There are 10 hidden switches. A switch that is on adds its own fixed numbers to the row, and there is some noise. The rows also spread widely along 13 directions, which tell nothing about the answers.
(in the rows, 128 means zero)
Some rows, each with its switches (1 for on, 0 for off) after it:
[145 155 148 125 145 144  82 117 102 152 126 125  69 129 109 183 134 153
 152  73 143 111 121 173 152  87 139 118 128  81 160] | 0 0 1 0 0 1 1 1 1 0
[142 111  98  72  97 127  85 133 151 164 134 123 121  83 170  84  77 146
  87 160 159 105 121 136 127 169 145  93  90 162 161] | 0 0 1 0 1 0 1 1 1 0
[103 109 102 150 125 129 127 109 144 129 125 172 149  94 166  95 131 157
 165 108  68 155 133 118 119 118 100 100 122 145 187] | 0 0 1 1 1 1 0 1 1 1
[ 98 100 135 156 115 135  98 119 158 142 118 161 138 131 140 102 111 133
 138  98 111 150  70 119 125 104  53 115 148 166 180] | 0 0 1 1 1 1 0 0 1 1
[130 128 143 103  87  95  80 132 172  94 123 102 148 101 143 149 127 152
 138 133 145 132 175 124 119 103  96 142 151 147 149] | 1 1 1 1 1 0 1 1 0 0
[121 101 116 123 103 110  97 119 171 145  99 141 122 140 138 129  85 126
 137 134 168  93  93 112 149 136  83 131  71 133 239] | 1 0 1 0 1 1 0 1 1 1
[149 130 104 168  59 127  74 149 113  89  80 171 105  94 156 129  98 124
 124 148 101  74  97 116 143 145 161 122 103 157 238] | 1 0 1 0 1 1 1 0 1 0
[114  79  87 124 150 147  98 160 192 148 146 124 142 101 158  56 134 159
 144 108 124 157 123 114 136 101  70  87 154 131 154] | 0 1 0 0 1 1 1 1 0 1
[138 153 118 128 123 119  65 132 128 108 141 129 110 105 120 112 135 170
  90 110 141 125 150 159 109 120 148  97 141 134 176] | 0 1 1 0 0 1 1 1 1 0
[117  65  81 137 145 170 134 131 138 167 123 142  93  83 167  87 102 118
 162 140  90 120 123 106 133 163 104  89  70 122 201] | 0 0 1 1 1 1 1 1 0 1
[ 81 104 164 182 108  89  85  84  95 115 101 160 118 132 116 124 100 138
 130 131  94 143 130 150 100 130  52 129 140 152 189] | 1 1 1 0 1 0 1 1 1 1
[169 111  63 133 139  86 141 143 189 118 130 151 173  86 133  98 122 142
 109 127 130 116 113 129 116 170 150  96  63 178 224] | 1 0 1 0 1 0 1 0 1 1
[133 160 160  68  95  80  82 111 162 170 117 121 137 111 127 145 113 152
 116 107 159 121 115 189 122 133 117 100 147 177 126] | 1 1 1 0 0 0 1 1 1 0
[165  63  93 169 152 157  76 189 132  56 139 116  83 106 122 122 131 142
 107 149 117 135 171 113 133 132 103 107 136 135 137] | 1 0 0 0 1 1 1 1 0 1
[104 131 142 154 147  76 120  73 167 147 144 137 155  67 118 138 113 171
 107 108 107 154 161 173  98 174  80  92  95 178 190] | 1 0 1 1 1 1 1 1 1 1
[ 95 133  87  92  63 105  72 121 152 157 103 143 129 118 154  62 100 164
 152 145 165 107 155 134 138 110 115 114  94 109 244] | 1 1 1 0 1 1 1 1 1 1
[131 147 143  89 115 108 110  89 128 152 126 138 141  90 161 144 115 172
 156 105 124 123 150 154 136 113 141 118 128 123 146] | 0 1 1 0 1 1 0 1 1 0
[107 116 137 143 116 111 131 112 223 151 122 119 162  25 173 128 131 133
 158 103  78 130 100 119 128 156  96  95 117 168 204] | 1 0 0 0 1 1 1 1 0 1
[111 144 114 148 103 129 105 116  78 143  96 172  88 144 111  94 140 129
 187  85 102 130 105 149 120  68 140 125 121  85 228] | 1 0 1 0 1 0 1 0 1 1
[139 137  90 127 132 154 108 123  77 125 118 157 106  99 167  94 117 187
 143 122 103  97 164 127 144 109 172 114 103  71 194] | 0 1 1 0 0 1 0 1 0 0
[123 126 149 168 125 114  76 112 112  75 126 109  82  89 102 152 129 142
 107 124 123 117 162 143 103 126 125 136 112  97 226] | 1 1 1 0 1 0 1 1 1 1
[118  64 174 117 109 143 131 106 119 138 105 119  91  46 155 149 114  83
 158 125  55 124  88 124 101 169 127 115 126 160 158] | 1 1 1 0 0 1 1 1 1 1
[ 99  90 105 141 154 155 118 106 115 178 145 127  81 116 128 100  95 151
 137 128 141 150 143 139 114 152  93 101  80 111 173] | 0 0 1 1 1 1 1 0 1 0
[132 120 102 174  98  87 111 114 125  84 111 174 169 106 149 141 109 130
 141 160 105 115 156 113 126 150 130 142  99 149 226] | 0 1 0 1 1 1 1 0 1 0
[138 106  89 112 108 143 131 127 113 102 142 129 143  61 183  85 115 161
 131 153 106 137 158  96 116 132 188 136 102 109 169] | 0 0 0 0 1 0 0 0 1 0
[116  44 130 153 127 167 128 143 138 118 115 117 115  99 157 125 116 112
 156 134  92 136  81  83 125 129  89 141 127 126 164] | 0 0 1 0 0 0 1 0 1 1
[146 114 142 142 161 131  86 135 161 102 148 116 138  46 164 150 127 194
  96 123  95 142 169 156 152 145  94  86 171 161  82] | 0 1 0 0 1 1 0 1 0 1
[136 126 103 145 130  94 101 124 151 115 136 163 171 137 146 126 104 176
 110 134 143 138 145 129 144 120  94 127 120 148 168] | 0 0 0 1 1 0 0 1 1 0
[157 173  93 123 125 139  69 167 152 113 141 116  82 115 111 128 142 178
  96 111 174 126 154 169 140 121 165  84 127 130 150] | 1 0 0 0 0 1 0 0 1 0

New rows, each followed by its switches (1 for on, 0 for off):
[155 156 131 102  83  79  77 105  89  97 124 134 106 113  92 121 101 111
  79 149 165  99 159 157  79 155 189 140  77 143 231] | 1 1 1 1 1 0 1 0 1 0
[104 166 133 145 133 109  89 102 168 160 145 138 132  71 132 120 124 163
  98  89 125 127 120 169 119 144 119  87 121 136 224] | 0 1 0 1 0 1 1 1 1 0
[129 145 119 164 106 137  84 148 118  82 111 109  72 117 117 169 148 151
 146 134 132 117 168 140 127 116 141 126 125  99 183] | 1 1 1 0 0 0 1 0 1 0
[127 146  79 128 128 123 102 134 116 148 117 163 101 161 102  89 141 126
 145 119 139 121 150 164 116 126 130  85  96 131 202] | 0 1 1 1 0 1 1 0 0 1
[136  96  91  98 123 111 103 150 146 104 141 129 142 130 123  93 156 155
 177 116 138 171 188 130 118  76 123 123 146 109 145] | 1 1 0 0 1 1 1 1 1 1
[153 111 126 140 147 110  76 107  78 151 115 172 119 136 139 135  59 184
  93 145 141  94 148 170 165 152  89 108 105 143 130] | 0 0 1 0 1 1 1 1 0 0
[151  87 145 134 107 108 125 113  98 121  93 184 160  84 182 167 113 133
 172 132  38 123 105 141 152 132 119 120 154 179 105] | 0 0 1 0 1 0 1 1 1 1
[162  97  93 123 178 172 107 177 170 111 156  90  47 119  96  91 156 107
 105  92 148 146 111 122  95 120 130  78 110 134 162] | 1 0 1 0 1 0 0 1 0 1
[ 77 139 109 133 110 131 116 128 182 192 118 125 133 100 157  67 126 162
 165  98 126 138  97 133 132 110  88  97 134 115 205] | 1 1 0 0 0 0 1 0 0 0
[143 163 111 144 103 121  95 112  55 118  89 182  87 107 146 127 117 164
 145 132  78  96 171 173 144 127 164  98 105 116 176] | 1 0 1 0 1 0 0 1 0 1
[172 137 160 109 140 124  74 130  98 114 118 145 121 146 122 155 116 158
 112  91 141 105 115 152 147  82 120 131 168 131 112] | 0 1 1 0 0 1 0 1 0 0
[127 108 129  85 119 136 102 138 225 168 139  90 108  79 142 124 132  92
 134 119 138 140  99 135 111 167  91  65 123 204 127] | 0 0 1 0 1 1 1 1 0 1
[171 127 103 122 146  91  97 130 117 101 133 155 127 179  91 157 139 129
 143 112 164 129 166 150 122 100 125 130 108 127 168] | 0 1 1 1 1 1 1 1 1 0
[174  92  82 106 125 157  86 179 174 110 132 122 149  77 174 145 124 195
 153 122 142 112 154 114 191  87 126 131 135  95 150] | 0 0 1 1 1 1 1 0 1 1
[104 137 126 132 128 105  84 102 144 185 116 151 125 140 133 126  98 171
 130 113 157 116 114 173 155 120  68 101 107 119 186] | 0 0 1 0 1 0 1 1 1 1
[176 163 108 112 109  91  90 142 165  84 123 116 164  76 142 168 147 199
 144 119 144 108 205 148 152 103 157 129 136 127 149] | 1 1 1 0 1 1 1 0 0 0
[115 131 121 121 120 148 126 136 170 134 151 116 121  69 127  91 178 101
 147  79  89 171  92 128  82 109 157  97 146 140 192] | 0 0 0 1 0 0 1 0 1 1
[133 125 144 120  66 103 119 106 113  88 105 137 118  92 149 150 114  85
 147 157 100 117 131 106  97 150 174 147  96 152 199] | 1 0 0 0 1 0 0 1 1 0
[135  98 150 139 193 175 107 108  85 148 154 119  41  99 107 129 117 131
 108  95 104 148 140 163 107 144 106  85 116 123 118] | 0 0 1 1 1 1 0 1 0 1
[130 131 137 145 105 136  88 133 178 128 122 135 129  50 163 119 111 127
  88 111  87 104  76 120 115 164 122  88 131 194 202] | 0 0 1 1 0 1 1 1 0 0
[122 140 148 144 117 103  91  85 121 148 117 156 139  81 139 137  88 174
 126  87 116 102 111 144 138 112 119 141 103 104 245] | 1 0 1 1 1 1 1 1 1 0
[117 111 132  92 107 102 106 116 191 125 149  87 136 100 128 128 123  99
 116 146 176 132 136 111  88 160 130 130  94 148 197] | 0 1 0 0 0 1 1 1 1 0
[129 117 117 119 108 140 133 127 126 115 114 131 107 115 141 111 147  81
 184 127 109 126 121 104 109 107 154 135 112 105 196] | 0 1 0 0 1 0 0 0 0 1
[173 106 127 118 187 147 134 141 116 101 168 104  98  94 104 139 178 135
 147  74 101 176 139 148  87  96 163 108 163 129  85] | 0 1 1 0 1 0 1 0 1 0
[135 136  74 105  93  94 104 142 164 114 113 171 182 139 156  69 125 157
 118 140 143 115 127 120 128 114 133 107 115 158 203] | 0 1 1 0 0 0 0 1 1 1
[146 152 110  67  83  76 109 103 122 144 133 171 184 100 161 121 127 160
 164 126 109 152 186 168 126 115 163 106 141 169 111] | 0 0 0 1 1 1 1 1 1 0
[136 160 120 163 140 116  53 134 147 113 145 139  89 143  87 143 133 150
  89  96 157 136 137 168 117 119  97  88 134 154 179] | 0 0 1 1 1 1 1 1 1 0
[105 100 121 150  66 165  95 148 100 113  84 149  91 132 165 110 125  85
 193 146  91 110  96  87 134 102 124 142 144 111 195] | 0 1 0 0 0 1 1 0 0 0
[125 113 132 169  92 134  76 123  75 114  89 180 105  99 178 175  93 152
 164 152  75  96 150 142 179 129 113 129 141 112 166] | 0 1 0 1 1 1 1 1 1 0
[109 153 131 116 102 119 107 109 220 129 149  67 140  30 147 119 136 135
 108 127 143 127 139 122  94 158 130 106  95 145 216] | 0 0 1 0 1 0 1 0 0 1
[121  66 159 158 168 101 147  83 118 120 133 139 169 127 142 163  84 163
 113 134 113 148 124 115 117 152  60 155 110 154 125] | 0 0 1 0 0 0 0 1 1 0
[125  92 111 150 142 117 147 122 130 129 130 155 172  97 161 130 125 157
 160 126  88 147 135 123 132 128 113 134 130 128 155] | 0 1 0 1 0 0 1 0 1 0
[115 155 111 136  87 107  99 103 138 138 103 165 100 132 129 126 120  82
 143 138 132 101 108 138 121 153 145 104  70 145 247] | 0 0 0 0 1 1 0 1 1 1
[140  99 107 121 146 117 131 124 133 140 121 137 158 126 166 150  88 191
 132 159 147 117 175 132 162 150  84 128 103 134 116] | 0 1 1 1 0 0 0 0 0 0
[124  83 152 126 143  90 152  91 113 153 121 140 140 139 116 136 101  97
 146 129 116 144 112 133  96 157  90 136  96 162 145] | 1 0 0 0 0 0 1 1 0 0
[107 165 185 106 119  96 125  73 145 157 136 109 142  70 130 143 144 111
 145  82 102 139 107 151  87 120 140 126 140 131 182] | 0 1 0 0 0 0 1 1 0 0
[142  99 101 124 150 122 162 117 162 125 140 127 142  62 154 121 133 120
 143 132 105 134 128 116 112 163 158 111  82 137 187] | 0 1 0 0 1 0 0 0 1 1
[123  97 152 135 112 148  71 148 155  83 142  68  82  98  98 148 131 112
 108 137 159 141 157 117 103 128  99 146 130 116 175] | 1 0 0 1 0 1 1 0 0 1
[161 124 144 147 135 134  62 136 133 121 118 136  96  74 125 169 110 165
 108  90 122  93 115 158 164 114 119 118 124 109 204] | 1 0 1 1 1 1 1 1 1 1
[150  63 127 162 133 159 125 140  91  83 134 141 122  46 162 138 120 153
 156 123  49 155 148 108 125 125 143 139 148 125 129] | 1 0 0 1 1 1 1 0 1 0
[133  68  92 132 114 136 134 147 118  79 131 136 113 150 128  97 124 116
 153 154 117 175 156  91  82 126 113 134 115 165 129] | 1 0 1 1 1 0 0 0 1 0
[ 86 119  90 145 134 123 115 132 211 140 153 110 117 113 113  68 144 143
 127 112 155 182 135 129  91 139  84  81 106 157 195] | 1 0 0 0 1 1 0 0 1 1
[136 118  95 118 138 115 106 117  83 177 119 176 106 158 123  80  91 147
 122 130 147 120 112 171 124 138 124  93 102 141 157] | 0 1 1 0 1 0 1 0 1 0
[125 110 130  93 136 139  82 141 138 159 130 144 138 141 149 105 126 172
 145 104 128 153 142 159 157  85  70  96 187 136  80] | 0 1 0 1 0 1 0 1 0 1
[181 122 119 107 151  99 127 123 136  86 153 116 150 115  96 163 146 127
 123 108 157 130 161 128  97 122 168 150  99 126 177] | 0 1 1 1 0 1 1 0 1 0
[110 103 139 184 173 154 103 130 141 142 135 139 100 141  92 111 142 125
 130  63 108 154  74 136 111  96  53 107 150 132 183] | 0 0 1 1 0 1 1 0 0 1
[151  77  72 145 152  94 121 123 120 109 129 169 172 116 138 111  95 199
 133 142 129 123 193 127 147 130 107 138  68 107 208] | 1 0 1 1 1 1 1 1 1 1
[165 152  71 100 160 103 115 156 204 137 166 121 171 101 137 119 157 193
 114  96 164 142 149 152 140 113 150  89 120 132 154] | 0 0 0 0 0 0 1 1 1 0
[138  93  71 129 152 153 159 146 101 131 132 146  88 136 124  86 164 126
 193  97  90 161 134 117  97  98 164 105  99 101 175] | 1 0 1 0 0 0 1 1 1 0
[142 149 107 143  58 110  66 150 159 106  92 163 139 102 153 141 112 145
 138 129 127  94 111 126 154 120 129 121 124 163 221] | 1 0 1 1 1 1 1 0 1 0
[105 111 125 122  96 114  95 133 147  94 120 142 143 164 129 109 150 116
 165 130 133 160 140 110 110  84  94 134 161 140 157] | 0 1 0 0 0 1 0 1 1 1
[134 183  90 146 110 138  93 136 156 127 115 150  74  71 144 109 152 117
 115 109 100  92 105 154 118 152 185  58  93 145 252] | 0 1 1 0 1 0 0 1 1 1
[177 120  78  87 113 122  95 153  96 156 108 160  91 161 125  96  97 116
 137 135 170  82 117 141 151 115 170 120  72 101 201] | 1 0 0 0 1 0 1 1 0 0
[128 110  73 110  96 105  93 137 128 119 117 144 119 104 151 105 113 160
 150 178 137 124 215 151 139 155 142  98  89 127 173] | 1 1 0 0 1 1 1 1 1 1
[180 113 102 120 133 126 120 158 125 118 118 161 138 142 125 119 132 109
 127 111 112 123  89 130 121 119 140 110 132 178 140] | 0 0 1 1 0 0 1 0 0 0
[108 176 135 140 133 111 104  95 137 137 133 117  66 111  91 170 171 111
 151 105 119 138 164 189  93 153 137  74 106 140 180] | 0 1 1 0 0 1 1 1 1 1
[132  61  61 131 171 171 116 158 148 145 147 123  88 114 146  91 122 163
 153 132 140 140 155 115 145 127 103  92  86  92 166] | 0 0 1 0 1 1 1 1 1 1
[134 154 175 139  96 128 104 110 172 132 105 111 110  85 146 220 107 108
 119 119 133  84  71 131 145 156 122 135 104 150 201] | 0 0 1 1 0 0 0 0 1 0
